The first 6 rows are patterns. Each new row is the sum of 2 different patterns, raised or lowered, with some noise. Before adding, each is slid sideways (what falls off one end comes back at the other) and multiplied by a number that may be negative. Names go in the order of the patterns.
In the rows, 128 means zero.
Some rows, each with the names of its patterns after it:
[130 120 150 130 138 128 136 131 118 115 107 131 123 134 155 127 124 141
  75 128 154 120 149 128 117 138 124 114 118 109  85 127 114 181 142 125
 129 142 133 126 176 125 127 113 134  97] : (5)
[123 101 117 138 125 115 133 130 181 130 139 117 141 139 143 127 125 165
 109 118  80 128 130 140  75 112 126 166 115 138 134 106 114 119 115 111
 111 150 107 138 115 123 108 119 117 121] : (1)
[134 130 138 124 133 129 142 169 142 125 161 140  83 122 132 166 114 127
 131 168 139 128 130 181 123 144 125 132 131 125 125 116 106 114 132 126
 127 135 129 138 117 130 143 136 119 119] : (0)
[127 128 139 130 157 138 121 126 126  91 106  97 125 135 134 168 129 100
 139 121 122 127 139 141 138 132 115 127 127 130 125 132 110 127 127 177
 127 138 175 125 131 124 150 136 156 130] : (4)
[128 148 127 136 132 138 146 136 128 109 119 135 137 132 128 122 140 112
 101 130 122 120 116 130 109 132 118 151 131  75 126 123 137 142 178 131
 142 153  98 181 130 131 121 137 125 124] : (2)
[131 112 136  99 125 140 134 152 122 126 128 126 130 107 101 105 128 131
 154 139 108 119 165 109 125 109 112 120 128 124 115 136 153  83 137 130
  86 123 124 116 113 135 110 151 133 126] : (3)

New rows. What belongs after each?
[147 130 129 116 146 110 104 120  92 113 121 105 102 171 126 151 102  89
 129 123 107 135 180 131 101 161  88 186 130 131 126 142 137 144 144 149
 132 140 130 139 141 148 128 100 114 144] : (0) (2)
[179 114 145 114 186 137 124 164 134 147 131 139 122 141 174 138 155 144
 129 132 154 149 153 182 151 174 165 148 142 128 156 220 149 170 152 165
 155 155 146 149 194 143 149 117 157 154] : (1) (4)
[104 106  99 119 107 106 123 115 139  93 106 105 121 117 115 100 113 117
  74 102  74 101  99 115  61 100  98 146 102  73 110  88 104 111 135  98
 108 138  72 152 100 106  90 107  99 100] : (1) (2)
[135 164 176 149 148 164 108 128 180 132 170 146 146 158 147 136 137 144
 113 136 134 197 152 139 108 154 140 148 178 133 134 131 152  94 157 143
 195 147 150 135 185 156 136 108 133 141] : (5) (1)
[120 109  86 108 111 110 107 106 109 121 127 125 120 115 108 111 127 108
 138 138 119 122 133 152 124 133 133 133  69 110 168 143 113 109 108  97
 120 104  97 177  65 124 113 124 112 117] : (0) (2)
[119 101 146 116 121 142  78 149 108 109 103 101  87  89 108 125 122 121
  98 109 143 101 106  80  89 108 114 108  99 105 132  66  90 109  78  97
  95 101  82 114  86 139 113  62 107  91] : (2) (3)
[114 117 132 158 130  98 120  94 105 126 127 102 134 119 119 123 119 116
 117 125  99  98 140 140 112 146 147 116 123 121 125 131 119 114 116 113
 132 113 151 122 103 110  99  96 102  94] : (4) (3)
[ 97 136 122 125 103 130 146 146 133 120 122  86 130 100 112 152 101 143
 121 130 122 128 132 113  96 113 123 128 140 123 109 120 163 120 121 109
 114 123 133 117 128 149 144  99 137 136] : (2) (3)
[135 121 158 132 122 129 149 134 131 161 130 128 131 135 113 101 126 139
 102 139 129 139 118 119 103 116 133 127 127 147 112 123 144  96 132 172
 139 164 132 119 133 103 120 141 112 107] : (5) (4)
[ 75 107  62 109 149  68  98  63 122 114 138  66 104 122  78  93 109  91
 101 106  97 102 106 129 123 123 102 112 118 101 102  80 106 107  95  98
 112 106 106  88  74 108  92  95  81  64] : (0) (2)
[110  96 128 131 167 122 121 135  81 136 132 140 161 168 121 140 120 159
 136 116  62 141 111 181 164 140 140 155 150 143 163 145 124 127 142 117
 141 133 161 138 164 140 133 136 133 116] : (5) (1)
[132 150 137 122 149 171 165 133 133 109 134 149 143  97 115 129 157 119
 134 181 148 146  96 132 177 129  99 161 143 139  97 156 118 155 116 133
 143 139 163 153 177 139 131 134 113 142] : (0) (3)
[134 118  91 110 146 144 166 178 137 154 177 116 134  89 123 153 131 141
 132 149 155  85 140 139 110 136 137 127 127 143 137 162 144 100 144 116
 111 114 136 154 128 157 113 136 141 136] : (4) (3)
[149  78 129 148 152 155 192 151 161 142 124 177 147 141 144 151 141 137
 140 174 142 136 142 154 149 142  96 116 119 149 134 132 124 132 150  92
 125 145 166 127 123 128 158 152 128 129] : (1) (2)
[106  53 115 119  98 119 106 104 114  95  71  81  87  69 100  87 138 120
  83  76 112  98  91 130  96  82  87  95  90 102  48 114  96 113 110 146
 104 100 107  56 144  97 107 116 104  92] : (5) (2)
[203 252 197 188 228 175 174 176 189 215 176 180 183 220 205 182 190 236
 185 209 186 185 174 175 184 179 164 170 183 188 171 173 184 190 167 177
 197 178 177 168 202 188 158 178 185 188] : (0) (2)
[104 101  87 134  52 106 106 156  99 119 152 106  95 105 121 111 125  96
  99 107 132 116 128 108  98 108 111  68 100 100 104 118 118 153 108  99
 115 110  85 105 159 121 121 107  86  69] : (4) (2)
[150 170 149 144 134 143 160 137 118 146 166 166 143 151 181 143 155 132
 135 130 143 137 138 145 130 142 150 104 146 162 143 148 144 145 154 132
 125 138 131 119 136 136 181 163 169 152] : (5) (0)
[141 147 184 148 137 186 168 119 133 150 174 102 142 148 169 206 142 120
 204 116 158 150 136 149 154 151 149 163 130 160  88 126 153 143 138 126
 147 109 154 134 148 142 174 150 146 126] : (5) (0)
[165 157 148 165 126 141 148 119 200 150 125 158 128 164 178 157 152 159
 140 157 201 157 135 114 138 165 159 143 144 154 116 145 133 195 138 174
 178 159 133 156 152 145 156 132 155 163] : (5) (3)
[146 139 159 103 120 152 159 167 179 153 147 172 131 197 148 156 128 154
 157 152 156 195 167 181 158 157 165 135 155 157 139 164 164 158 146 139
 158 137 142 157 149 145 148 154 150 157] : (4) (2)
[135 135 127 131 125 134 144 131 146 145 153 146 142 131 103 128 140 132
 168 135 114 148 111 115 141 125 130 134 142 131 161 127 159 106  87 134
 130 132 142 171 107 146 153 120 169 154] : (5) (2)
[148 115 152 145 139 152 142 157 167 156 122 131 147 147 151 142 131 143
 156 230 156 149 219 152 101 133 166 188 156 144 144 182 165 145 174 205
 131 157 138 112 127 110 138 138 126 167] : (0) (4)
[166 153 143 140 126 137 148 149 127 161 143 166 162 188 150 159 151 151
 137 192 140 144 202 140 146 128 159 146 170  99 135 150 169 152 148 174
 136 131 138 124 143 139 163 138 153 156] : (1) (3)
[132 136 124 127 108 139  89 131 134 154 155  86 128 127 135 142 148 108
 120 149 111 194 141 113 117 170 110 124 113 132 123 135 129 126 153 160
  91 125 126  98 132 131 121 112 146 102] : (2) (3)
[118 121 107 101  86  88  97  97  84 113 104 122 115 116  94 109 123 105
  82 123 103 104 139 103 110 112 125 134 127  87 128 116  65 108 101 153
  94  94 103 121 116 105 105 149  98 130] : (0) (3)
[114 117  90 114 141 131 103 139  97 128 100 116 110 116 127 138 143 127
 130  93 112 128 102  90 135 109 176 129 102 123 103 128 119  89 156 121
 124 165 156 121 137  85 100 133  98 102] : (5) (3)
[149 155 128 137 107 137 131 136 131 132 154 160 162 133 137 116 113 147
 142 105 178 138 132 150 128 134 145 138 133 128 168 141 159 161 147 106
 135 147 131 139 120 133 109 136 146 140] : (5) (3)
[115 100 125 133 106 136 111 134 109 132 102 123  89 109 165 104 114 116
 103  62 118 105 127 147  74 107 123 130 118 120 119 141  86 112  80 113
 111 108  75 108 134 150 103 115 118 102] : (1) (2)
[105  92 115 124 110  92 112 102 108  99  90 111  56 116  96 109 110 152
 114  94 144  92 189 111 110  96 155 119 106  81 136 102 112 131 127 130
 126 122 107  85 131 109 122 113 120 125] : (1) (2)
[148 107 117 134  78 103 110 103 108 163 117 108  85 129 113 129  90 100
 111 109  47  98  79 112 113 112 142 114 100 135 117 104 113 120 114 117
 108 110 110 100 107 115 119  95 109 104] : (0) (4)
[ 66  75 106  78 119 123 107 120  80  99  63  67 106 120 114  94  98  96
  87  89  69  66  81  96  99 119 108  72  98 133  78  61  78  73  58  98
  89  85  89 117  33 104  99  55  83  91] : (4) (3)
[140 140 170 120 122  99 120 129 123 124 114 135  93 152 136 102 126 149
 137 149 156 133 136 152 106 172 141 144 141 138 133 125 115 148 134 130
 170 139 129 145 119 118 132 132 140 145] : (5) (2)
[ 46 105  30  81  95  83  69  90  49  77  78  73  84  75  63  70  69  69
  87  75  46  71  67 112  93  66  92 110  80  81 115  86  76  86  80  67
  61  71 137  83  89  71  73  40  69  60] : (5) (2)
[101 129 113 103  84  84  50  60  92  71 175  78  99 102 121 101 104 151
  99  88  90 102  71  98  83 118 104 127 109 106  99  90  90  87  97 110
 127 128 105 105 123  52 116 125 103 106] : (5) (2)
[150 144 140 142 124 137 118 144 153 155 163 137 162 153 131 143 144 111
 186 156 121 123 134 143 166 142 149 156 154 169 178 125 186  82 127 173
 145 131 144 154  91 156 126 154 138 168] : (5) (3)
[109  92 103 116  91  92 108 108 145 108  98  94 114 153 116 110 140 132
  90  91  84 109 130 115  59  91 112 137 118 121 104  85  90  65  75  65
  89 127  92 145  94  76  98  91  90  99] : (1) (4)
[120 109 103 171 118  83 113  97 113 130 100 118 127 131 156 162 111 147
  70  71 111 115 123  99 113  70 139 120 126 108 174 106 131  90 112 106
 112 104 101 108 116 134 108 114 112  87] : (5) (0)
[105  64 111 136 148 110 128 111 160 155 124 137  96 106 118 121 114 106
 161 137 101 131 131  76 121 120 115 116 116 108 164 134 119 141 120 189
 108 141 135 150 165 141 131 131 166 117] : (1) (3)
[143 141 107 152 142 108 141 141 168 132 152 122 163 152 150 144 130 168
 110 133 120 146 158 145 108 133 139 166 120 129 130 129 136 153 141 119
 126 178 116 144 122 128 124 135 132 129] : (1) (3)
